There are 9 hidden switches. A switch that is on adds its own fixed numbers to the row, and there is some noise. The rows also spread widely along 11 directions, which tell nothing about the answers.
In the rows, 128 means zero.
Known rows, each followed by its switches (1 for on, 0 for off):
[148 103 174  98  78 154 174  72 184 148  96 126 142 100 124 109  67 132
 124  99 139 155 117 110 114 107  60 135 154 120 164 171 114 185 137  91
 149 137 102 128  55  78] -> 0 1 0 1 0 0 0 1 1
[140 103 159 141 178 169 108 159 114 153 120 118 157 101 116 127 159 102
 104 102  92 111 104 114 116 170 151 135 121 116 136 132 158 136 129  88
  86 114 134 120 168  87] -> 1 0 1 1 1 0 0 1 0
[155 123 148 128 160 116  81 157 119 144 127 154 133 143 132 121 139 176
 106  95 133 146 123 146 159 109 141 136 108 135 129 116  89 158 118 140
 126  70 121 115 130 160] -> 0 0 1 1 0 0 1 0 1
[146  91 190 141 150 132  59 164  76 138 148 175 121 105  90  98 125  80
 103  80 129 187 138 165 145 121 187 138 118 209 123  93 155 162  88 140
 153 128 122 128  84 200] -> 1 1 0 0 1 0 1 0 0
[148 102 170 146 167 162 121 112  86 162 130 139 156  75 120 155 128 115
  88  91  89 113  95 127 144 152 135 146 137 158 141 106 146 133  91 119
  70  83 113 107 171 111] -> 1 0 0 1 0 1 0 0 0
[132 164 118 103 156 140 170 182 147 183 120  95 178 150 158 130 164 169
 113  96 153  81  91  60 126 193 132 145 106  67 131 155  85 115 192 117
  80  99 170 109 215 113] -> 1 0 1 0 0 1 0 0 1
[ 70 120 124  74 113  89 100 111 145 180  97 120 125 116  88 159 119 121
 101 107 122 115  94  90 125 104 109 158 131 147 114 142 154 140 181 121
 165 129 142 113 138 108] -> 1 0 0 0 0 0 1 1 1
[107 132  96  97 147  75 130 135 115 148 127 133 121  98 102 127 154 164
 100 135 133 114 125 115 162 132 110 119 111 125 161 146 126 143 174 160
 122 122 155 146 165 101] -> 1 1 1 0 1 0 1 1 1
[ 64  56 146  77 176  82 108  59  82 173 121 148  79  51  75 140  94 101
  56 147 114 105 121 122 165 104 106  97 141 179 146 118 189 147 135 150
 125 119 123 168 118  98] -> 0 0 0 1 0 1 1 0 0
[144 149 153 187 117 164 187 112 169 138 106 114 162 100 165 105  35 121
  81 100  87 114  73  93 191 121 109 136 190 120 168 130 138 123 121 119
 116 126 117  87  77  61] -> 0 0 1 0 0 0 0 0 1
[169 141 138 178 163 145  80 204  64 105 162 114 160 109 121 144 155 140
  70 115  90 120  99 146 137 117 192 142 117 142 142  82 111 122  84 140
 152  93 118  68 155 124] -> 0 0 0 0 1 1 1 1 1
[146 139 109 163 134 135 148 137 168 131 101 158 144 125 136 109 127 163
 143 115 138 139 117 133 153 130 116 128 128 104 157 141 117 139 152 127
  94 100 139 148 115 102] -> 0 1 1 0 0 0 1 1 0
[135  84 177 134 145 133 138 173 155 121 137  97 130 121 154  36  79 119
  53 126 144 116 120 112 155  97 145  70 161  81 163 140 127 174 127 113
 154  93 140 137  40 118] -> 0 0 1 0 0 0 0 0 1
[161 161 132 174 123 156 145 128 104 114 131 148 149 138 135 122 110 125
 152 107 136 157 125 148 141 151 129 160 134 141 158 115 116 120  90 136
 102 142 132 116 127 144] -> 0 0 0 0 0 0 0 0 0
[ 99  85 110  95 174  89 168 109  48 111 160 112  90  86  96  75 116  95
 105 198 181 104 155 127 129 163 105  76 126 113 224 154 169 142 149 145
 128 188 170 192 125  97] -> 0 0 1 0 1 1 1 0 0
[145 128 112 168 145 133  87 159 150 101 110 136 137 147 124  91 165 157
 164 115 121 147 130 169 104 138 112 132 117  95 162 155 131 175 143 103
 101 113 134 130 119 123] -> 1 0 0 1 1 0 1 0 1
[123 141 110 105 113 118 152 141 143 123 124  99 141 149 120 111 135 147
 145 126 162 128 127 121  90 144 101 138 122  84 159 163 111 146 154 113
 145 145 153 121 123 122] -> 0 0 0 0 0 1 0 0 1
[140  98 155 165 197 142 124 140 106 150 104 164 114  93 133  71 106  88
  87 123 136 132 141 125 179 177 161  68 131 153 150 115 161 148 141 128
  66 145 122 177  67 137] -> 0 0 1 1 1 1 1 0 0
[142  94 181 116 163 144 146 105  92 169 139 128 148  72 141 139 102 145
  50 119 102 104 104 105 174 114 111 117 137 137 153 115 125 140  89 139
  99  69 107 123 158  88] -> 0 0 0 1 0 0 0 0 0
[116 122 153  99 144 134 145 153 141 157 123  98 154 112 147 110 121 134
  79 118 134 107  95  81 116 131 134 116 132  97 134 133 134 119 146 116
 128 124 146 119 114 104] -> 1 0 0 1 0 1 0 0 0
[175  80 156 161 184 127  84 139  99  86 130 156 117 104 128  93 167 165
  93 134  83 146 156 180 133 127 115  72 110 131 165  92 152 164  73 141
 102  84  97 151  69 101] -> 1 0 1 1 0 0 0 0 0
[103 112 113 127 150 123 116 137 114 156 126 132 130 116 114 127 137 114
 129 123 162 116 111 136 133 131 142 129 130 118 143 150 133 144 153 110
  93  92 156 146 164 146] -> 0 0 0 0 0 1 1 1 0
[118 120 122 124 145  94  76 137 157 150  90 184 109 120 100 134 170 168
 113  97 109 156 129 143 160 116 127 111 104 161 104 103 145 151 157 153
 115  88 122 154  97 131] -> 1 1 1 0 0 0 1 1 0
[136  83 150 143 167 137 118 148 125 127 119 124 127  90 107  87 145 105
 102 118 114 117 135 134 139 147 149  91 138 123 157 134 158 169 136 123
  94  99 135 156 112 104] -> 1 1 1 0 0 0 0 1 1
[ 93 214  67 101  91  76 138 137 157 135 106 145 136 177 114 146 150 193
 164 118 148 157 111 111 118 144  76 188  98 112 140 147 119  89 194 148
 168 200 173 102 137 111] -> 1 0 1 0 1 0 1 0 0

New rows. What belongs after each?
[149 118 136 144 146 141  97 187 125 121 140 119 159 157 129 100 165 146
 140 103 150 124 113 139 101 132 148 144 116  94 147 145 103 164 133 104
 123  80 151 106 163 154] -> 1 0 0 0 0 0 1 0 1
[119 109 137 131 157 127 124 157 133 150 126 125 133 111 132 114 119 127
  77 127 135 114 100 113 145 118 150 103 135 117 139 121 143 133 146 120
 133  94 141 132 104 108] -> 0 0 1 0 0 1 1 1 0
[114  99 107  76 162  85 145 113 125 149 128 130 119 116 118 120 177 192
 110 158 149 103 136 117 107 152  65  84  88  91 177 153 129 153 172 132
 111 104 143 171 149  75] -> 1 0 1 0 0 1 1 0 0
[133 155 157 128 170 142 128 189 126 183 113 158 153 138 149  94 130 121
 121  69 181 140 110  80 169 172 199 146 118 148  98 119 100 116 165 140
  81 125 174 136 147 199] -> 1 1 1 1 0 0 1 0 0
[128 146 107 135 139 129 138 171 148 135 118 125 148 146 117  89 155 136
 162 107 148 125 123 110 113 173 129 144 114  94 154 167 124 144 183 113
 114 158 170 133 150 119] -> 1 1 1 0 1 0 1 0 1
[152  81 162 148 194 135  71 210 141 149 110 151 132 115 148  62 168 130
  91  88 162 136 141 143 165 129 203  61 118 124 116 125 100 196 153 125
  59  27 135 171  96 207] -> 1 1 0 1 0 1 1 1 1
[ 93 147  91  97 131  64 104 164 148 138 135 118 130 127 124 130 162 203
 121 115 148 126 107 137 146  79 119 142 117  96 138 152  90 142 171 154
 136  65 168 118 166 155] -> 1 1 0 1 0 1 1 0 1
[148 118 146 155 135 134 142 145  93 114 153 146 128 115 131  72  89 104
 132 122 196 165 136 153 166 113 164 132 146 143 182 131 106 148 111 139
 119 120 157 144 104 182] -> 0 1 1 0 0 0 1 1 0
[129  95 142  78 143 109 133 142  97 128 150 122 118 111 110  87 145 137
 124 139 187 141 142 129  96 142 125 113 105 119 173 144 126 147 141 130
 149 147 160 155 107 140] -> 1 1 1 1 0 1 1 0 0
[166  59 187  74 152 155 134 138 114 173 143 129 152 110 134 113 139 150
  73 123 173 118 116 110 111 130 108  98  95 111 162 152  96 182 124  94
 131  60 115 144 132 106] -> 0 0 1 0 0 1 1 1 0
[166 128 141 159 142 138 116 140 130 145 113 160 146 133 138 120 135 151
 123  85 131 148 119 146 153 152 123 136 120 152 148 121 107 157 130 130
  93  93 114 115 115 147] -> 1 0 1 0 0 1 1 0 1
[131 111 135 148 165 140 119 175 103 136 160 124 150 101 140  94 132 128
 124 114 164 124 107 143 159 108 174 143 139 111 167 143 107 143 127 124
  82  58 175 132 188 166] -> 1 1 1 1 0 0 1 1 0
[ 77 112 125  71 143  55  82  80  97 164 110 134  89  80  56 199 139 140
  54 115  46 117 116 119 153 115  99 137 122 201 108  79 192 114 135 176
 180 147 100 108 117  76] -> 1 0 1 0 0 1 0 0 1
[129 108 138 117 161 128 147 153  89 127 155  99 133 101 132  87 138 126
 100 140 146 115 124 126 124 156 123 109 124  93 184 151 138 134 131 118
 102 135 160 143 147 116] -> 1 0 1 1 1 1 0 0 0
[106 104  80 126 157  68 110  93  97  97 114 128  88  98  83 126 168 152
 122 164  96 118 159 161 141 134  82  88 121 124 178 126 171 154 141 162
 106 129 129 170 119  74] -> 1 0 1 0 0 0 0 1 1
[150 123 132  90 141 105  97 190 125 122 131 107 131 159 123 114 181 177
 102 119 154 138 142 142 102 129 137 105  88  93 135 128  87 159 135 130
 161  94 132 128 104 151] -> 0 0 1 0 0 1 0 1 1
[137 174 139 133 132 150 156 117 103 194 116 135 165 101 127 167 101 117
  91  72 105 119  82  76 189 180 132 192 142 168 131 125 117 104 144 136
  85 140 129  79 202 111] -> 1 0 1 0 1 0 0 1 1
[133 148  91 188 150 132 119 183 161 113  98 126 149 154 151  78 151 140
 157 120 152 122 120 134 136 146 150 114 138  78 151 149 117 153 178 109
  74 102 164 141 122 138] -> 1 0 0 0 0 0 1 1 1
[116 100 127 127 168 107 137 172  72 108 168  97 128 106 131  76 140 121
  81 169 167 102 125 120 116 127 151  86 131  94 189 127 139 134 129 140
 136 118 169 145 124 124] -> 1 0 0 0 0 1 1 0 0
[ 96 147 102 126 161 139 144 154 148 164  98 106 159 144 127 118 135 128
 153 113 155  82  95  80 113 163 141 151 131  73 133 172 121 130 192  98
  89 131 178 130 193 112] -> 0 0 0 1 0 0 1 0 1
[190 136 169 135 144 139 151 111 100 150 119 157 149 108 145 136 125 169
  78  94 110 150 131 121 165 166 101 121 112 171 154  94 100 143  98 157
 102 108  87 112 103 113] -> 1 0 1 0 0 1 0 0 1
[134 102 137 150 164 148 102 136  96 112 111 119 130 117  81 121 161  83
 145 110  92 115 133 128  83 197 144 139 125 142 144 112 187 140 124 112
 116 172 130 124 132  91] -> 1 0 1 0 0 0 0 0 1
[ 97 157 105  88 163 101 132 158 106 162 112 113 134 127  82 143 176 118
 136 102 131  95 123  72 114 206 156 158 105 135 110 121 148  99 173 155
 118 181 174 132 194 121] -> 1 1 1 0 0 0 0 0 1
[129 129 119 143 170  95  81 140 149 133  76 160 116 128 121 122 157 174
 103 109  83 130 131 125 156 136 121 100 110 140 118  97 148 143 158 151
 113 118 113 135  76 101] -> 1 0 1 1 0 0 1 0 1
[133 114 132 143 144 135 108 166 160 112 105 114 135 146 115  93 157 134
 132 109 105 125 126 131  94 155 127 118 126  97 136 136 156 153 146 102
 128 132 135 125  94  99] -> 1 0 1 0 0 0 0 0 1
[103 140 142  63 143 102 116 157 104 157 130 120 129 127 103 125 159 130
 119 109 164 134 133  95 105 145 152 144  99 132 110 122 127 115 148 148
 154 165 171 140 142 159] -> 1 1 0 1 0 0 0 0 0
[108  93 142 100 130 115 161  71 127 135 127 117 124  51 105 136 112 143
  91 144  90 110 110 122 120 111  65 112 148 129 178 137 172 139 125 133
 129 127 119 140 107  35] -> 1 1 0 1 0 1 0 0 0
[137 113 146  99 124 130 131 151 126 128 152  98 146 130 138 108 129 152
 119 111 152 136 109 138 100 119 115 146 126  93 164 152 109 139 123 104
 138  95 154 105 136 134] -> 1 0 1 1 0 1 0 0 0
[150 142 141  84 146 110 119 143  82 144 124 132 136 133  95 142 165 146
 106 113 135 139 129 103  97 189 115 139  78 160 142 108 127 127 141 146
 173 191 123 113 122 109] -> 1 0 1 0 1 1 1 0 1
[130 121 122 130 173 121 115 129  90 133 117 141 131 112 108 127 160 129
 132 127 125 120 125 124 114 173 131 130 111 134 152 116 155 123 141 128
  89 144 143 136 141 108] -> 1 0 1 1 0 1 1 0 0
[121 119 156  86 168 108  91 199  98 153 150 129 128 116 103 110 163 130
  72 110 141 133 120 104 128 146 181 113  96 148 117 104 139 124 146 149
 172 137 156 129 120 148] -> 1 1 1 0 1 1 1 0 0
[115 129 134 118 136  97 139 143 137 118 126 125 114 100 128  94 119 150
  93 130 129 143 127 128 152 110 124  99 139 120 152 120 145 126 133 154
 139 141 146 139  62 118] -> 1 1 1 1 0 1 0 0 0
[145 158 125 118 115 118 124 130 129 150 138 142 153 122 136 159 145 190
 102 100 107 151 103 137 162 116  86 163 108 127 155 134 103 127 123 136
 120  84 121  96 165 104] -> 1 0 1 0 1 0 0 1 0
[168 130 124 179 170 174 116 201 160 109  97 120 163 146 153  88 170 155
 144 124 139 118 112 127  84 161 158 103 107  58 145 136 121 136 147  84
  94 106 138 132  92  94] -> 0 0 1 1 0 1 1 1 0
[136 101 146 112 123 127 146 145 150 142 159 118 136 129 160  91 101 167
  94 118 166 140 112 153 163  84 105 112 140  88 176 170  92 164 122 114
 114  41 143 130 120 152] -> 0 0 1 0 0 1 0 0 0
[122  78 136  95 157 100  44  82  34 109 132 163  82 114  34 165 191 101
 179 117 115 170 180 200  78 161 110 156  85 201 141 101 184 156  84 138
 123 158 116 153 152 163] -> 1 0 0 1 0 0 0 0 0
[131 119 116 117 147 156 149 171 157 156 118  98 170 154 139 114 164 148
 160 101 164  93 107 111  89 174 126 142 113  47 146 190  95 160 174  76
  74  77 166 129 205 129] -> 0 0 0 0 0 1 0 0 1
[123 137 128 145 154 127  95 179 128 154 118 144 132 130 124 117 123 110
  97  95 138 147 106 131 166 129 176 129 125 147 121 121 134 124 156 125
 123 116 142 121 106 162] -> 0 0 1 0 1 1 1 1 0
[ 96  70 136  90 145  92  88 143 128 114 152 116 110 103  87 116 144 160
 103 146 122 119 114 154 106  63 114 122 121  98 158 145 152 158 124 121
 185  79 151 134 130  93] -> 0 1 1 1 0 0 1 0 0
[139 146 131 123 168 152 133 167  77 166 140 116 171  98 122 160 177 124
 131  95 146 103 107 105 123 178 178 164 108 127 127 120 108 102 134 132
  64 103 165 120 235 148] -> 1 1 0 1 0 1 0 1 0
[151 167 117 100 101 109 136 135  88 104 130 113 128 143 101 137 122 140
 127 132 163 158 127 120  89 138 122 164 106 151 160 106 106 111 124 148
 213 210 131  92  78 122] -> 0 0 1 0 0 1 1 1 1
[175 130 159 185 163 169 140 119 126 161  98 191 150 122 152 102 114 116
 128  82 135 154 125 123 180 185 137 124 131 173 141 108 127 145 125 126
  45 118 116 145 103 143] -> 1 0 1 0 0 0 1 0 0
[106 141 135 132 162 119 105 148 164 200  80 169 148 120 116 139 143 133
 110  67 116 120 106  89 179 153 157 140 121 159  84 121 131 139 185 146
  80  96 142 132 156 148] -> 1 1 0 0 0 0 1 0 1
[ 95 121 132 150 113 153 135 169 148 114 121 103 136 135  95  79 109  53
 180  96 146 136 117 121  80 162 169 167 161 111 143 152 188 126 151  82
 140 193 186 128 100 137] -> 1 1 1 0 0 0 0 0 0
[138  72 175  90 157 131 114 172 117 133 164 105 127  94 115  88 140 137
  77 119 131 129 120 142 115 107 140 100 117 100 157 149 128 163 115 102
 154  83 140 137 124 123] -> 0 1 1 1 1 1 0 0 0
[142 169 108 118 129 122 117 165 138 127 103 136 145 151 111 137 170 170
 160 102 140 144 128 117  87 161 137 157  93 121 120 115  99 119 155 139
 153 173 143 113 113 128] -> 0 1 0 1 0 1 1 0 1
[163 171  94 142 136 114  81 176 121  89 105 144 133 177 105 119 202 178
 187 109 131 175 149 166  68 178 122 153  75 121 140 124 115 143 150 122
 147 180 134 111  95 141] -> 1 0 1 1 1 1 1 0 1
[124 118 150 108 129 122 130 151 131 131 132 121 131 142 137  73 108 132
 115 127 177 145 120 111 111 121 124 124 128 110 158 138 125 141 144 121
 157 150 154 135  76 137] -> 1 0 1 1 0 0 1 0 0
[ 85 109  75 117 145  79 126 131 136 100 100 105 100 127  96  84 158 130
 139 173 150 101 147 121 100 146 104  84 129  78 178 158 171 153 195 127
 131 161 167 177  97  79] -> 1 0 1 0 0 0 1 1 1
[144 125 129 166 146 130  86 187 113  77 135 101 133 142 105 100 161 121
 131 118  90 131 126 152  88 139 163 135 133 114 146 104 162 132 102 124
 161 142 136  97  97 112] -> 1 0 1 0 0 0 0 0 1
[113 116 113 153 154 119 142 161 159 130 119 117 137 102 129  93 116 144
  95 129 114  96 103 114 153 120 139 103 150  95 158 137 141 142 164 134
 121  98 149 132 106  83] -> 0 1 1 0 0 1 1 0 1
[ 85 133  96 181 156 110 149 136 161 141 103 159 104 113 135  66  89  92
 153 112 151 132 138 148 220 140 161 102 171 122 149 156 158 142 173 145
  35 109 181 187 117 180] -> 0 1 1 0 0 0 0 0 0
[158 108 131 115 153 120 136  86  26  92 168 126 127  95  99 142 169 159
 149 157 134 132 154 166  96 158  81 143  97 136 205 122 132 139  71 146
 103 137 129 141 186 104] -> 1 0 0 1 0 0 0 0 0
[121 112 134 174 161 117 110 172 122  96 131 107 122 119 126  76  94 110
  76 142 106 112 112 127 154 104 168  97 162 115 158 104 157 138 125 142
 161 134 141 120  56 105] -> 0 0 1 0 0 0 1 0 1
